The groups are shells around one centre, one inside the other: the same stretched ball of 6 dimensions in 7 sizes.
In the rows, zero is written as 128.
Some rows, each with its group after it:
[151 128 120 147 148  92 161 144 155 112  91  97 126] | J11
[182 134 120 105 123 108 157 142  86 137 110  99 119] | J11
[101  95 131 153 113 147 139 109 104  84 152 120 125] | J11
[131 142 138 156 142  93 149 144 135 125  93 117 114] | J993
[ 82  69  97 172  98 163 107 134 158  49 163 104 144] | J504
[142 102 118 138 114 139 153 104  87 105 141 109 128] | J765
[145 155 119 144 118 118 114 141 115 147 115 121 121] | J504
[115  56  91 162  89 163 138 111  98  66 162 100 139] | J11
[211 211 152  73 134  78 141 164  57 209  82 122  96] | J556
[133 130 130 172 151  92 165 125 147 117  89 111 121] | J765
[118 111 120 129  81 168 103 119  60 113 172 127 123] | J993
[125  88 116 125 103 153 137 123 100  80 159 104 132] | J156
[135 168 132 133 150  94 115 172 192 124  94 108 126] | J556
[106  91 119 158 118 146 140 108 126  78 148 112 134] | J11
[107  55  86 166 100 162 131 119 146  49 160  91 150] | J993
[137 100 106 148 115 122 142 144 126  97 121  98 129] | J765
[146 107  92 150 127 120 134 147 174  91 115  87 144] | J556
[ 83  71 101 154  83 187  95 116 123  56 191 113 144] | J504
[171 122  99 126 108 130 134 131  96 130 127 100 132] | J16
[134 119 139 101  90 154 125 124  37 121 164 126 112] | J504
[102  65  95 161 101 166 124 114 141  54 167  99 148] | J765
[ 93  96 127 163 118 139 133 125 134  76 142 115 127] | J11
[121  64 110 169 106 138 169 104  82  81 138 106 125] | J765
[149 150 137 137 160  82 159 149 164 121  83 103 121] | J504
[166 173 149  77 111 118 119 159  60 161 127 124 105] | J556
[ 91  90 106 173 114 157 115 113 161  67 156 111 144] | J16
[144 164 123 116 110 132  91 153 116 145 134 122 124] | J993
[114  72 107 128  71 191 116  97  49  82 197 117 134] | J16
[124  89 115 170 118 124 161 116 103  96 122 109 123] | J156
[159 125 133 148 146  85 187 128 105 127  84 105 112] | J504
[ 91  51  82 182  95 174 119 109 150  44 171  98 153] | J16
[ 91  74 116 141  80 188 111 101  79  69 195 121 134] | J16
[180 170 132  91 112 121 123 139  64 168 125 120 114] | J156
[131 120 139 143 140 111 165 119 118 105 114 112 120] | J993
[139 146 117 123 135 113 111 169 185 107 114  99 135] | J16
[138 157 126 136 142  95 119 175 180 122  95 105 125] | J556
[115  89  91 159 113 142 117 144 174  69 139  93 146] | J993
[122 106  98 143  93 167  99 119 118  98 166 112 142] | J16
[140 132 129 102  87 158 107 127  48 132 165 126 118] | J765
[174 123 112 111 115 123 148 134  88 127 124  99 126] | J11
[211 190 154  66 127  92 157 143  28 196 100 121  97] | J556
[186 189 152  88 145  85 148 154  95 172  90 116 106] | J765
[173 130 115 105 110 117 138 155  88 132 119 100 121] | J993
[ 91  44  90 185  78 184 128  87  86  60 181 113 141] | J556
[150 137 129 149 151  89 165 137 144 123  87 105 121] | J156
[ 87  77 117 182 114 147 140 107 130  67 147 115 132] | J156
[172 152 118 113 134 104 136 154 135 135 104  99 127] | J156
[167 167 146 107 121 108 140 136  58 167 112 127 104] | J156
[104  48 106 178 117 141 173 102 124  50 141  97 136] | J504

New rows. What belongs after each?
[143 106 102 111  72 178 100 118  52 116 181 116 132] | J556
[115 137 131 139 110 144 106 126 108 119 147 128 123] | J765
[ 98  58 104 160 107 157 141 116 138  46 160  98 142] | J765
[161 126 107 145 144  93 155 152 165 113  89  89 132] | J16
[131 138 113 140 120 122 107 160 155 114 121 108 131] | J765
[112 139 121 160 134 112 111 160 184 104 110 111 130] | J556
[ 98 119 136 175 134 124 140 111 137  99 125 125 123] | J16
[153 109 111 143 111 121 152 129  83 122 119 106 120] | J765
[115  57 107 181 124 133 181  96 121  63 131  97 135] | J556
[149 140 111 106 101 148  96 146 113 123 151 110 133] | J765
[161 151 151 121 130 102 166 121  56 155 106 125 102] | J765
[150 135 139 143 145  93 172 127 110 129  94 112 113] | J156
[195 202 151  95 150  72 150 158  96 190  74 118 103] | J765
[111  57 111 186 116 141 179  84  95  70 139 107 130] | J556
[148 127 139  98 104 142 138 122  50 125 151 120 115] | J765
[123  69 109 151 111 137 159 124 111  69 139  96 131] | J11
[117 137 141 168 129 116 142 112  99 131 116 133 112] | J556
[110 127 139 167 141 101 148 140 146 105 102 117 116] | J556
[147  81 122 103  86 157 155 114  26  98 166 108 119] | J556
[ 89  48 111 140  71 188 123 111  66  51 196 112 132] | J556
[130 140 124 123 107 150 103 126 106 123 153 123 129] | J993
[144  93 120 131 114 140 164 100  77  99 144 106 127] | J556
[ 90  91 138 171 112 142 148 101  87  88 146 129 116] | J556
[140 146 135 121 140 108 134 151 150 114 112 107 124] | J765
[182 157 153  96 129  92 172 139  41 164  99 118  97] | J556
[168 169 145  90 132 100 136 161 102 149 107 113 111] | J765
[ 82  59 121 165  81 181 133  87  56  68 186 127 125] | J556
[107 124 135 143 120 126 121 147 131 100 131 118 120] | J16
[118 115 115 171 139 110 140 140 175  92 107 103 133] | J156
[141 143 114 144 115 130 112 132 118 135 127 118 128] | J765
[133  99 124 140 123 130 159 114 105  94 133 106 127] | J156
[171 217 151 112 152  81 120 156 128 189  82 129 109] | J556
[176 186 144 116 148  79 145 155 115 171  79 117 108] | J156
[166 121 127 117 119 111 164 134  70 129 114 106 114] | J156
[143 140 118 157 132 104 136 143 137 130 100 111 123] | J11
[164 114 107 137 103 126 148 124  65 134 124 109 120] | J16
[134 100  94 147 102 148 117 131 127  96 145 101 140] | J11
[116  83 108 135  81 180 117 100  67  88 184 117 134] | J993
[136  76 107 150 108 135 162 118  89  87 135 100 128] | J156
[153 152 134 102 101 139 114 131  58 149 145 127 114] | J156
[137 130 110 163 134 104 135 149 159 116  99 104 128] | J993
[117 106 104 172 126 124 129 137 170  88 120 102 138] | J156
[142 153 111 160 139 102 119 150 175 130  96 108 131] | J16
[132 125 111 182 151  93 151 138 183 108  86 102 132] | J16
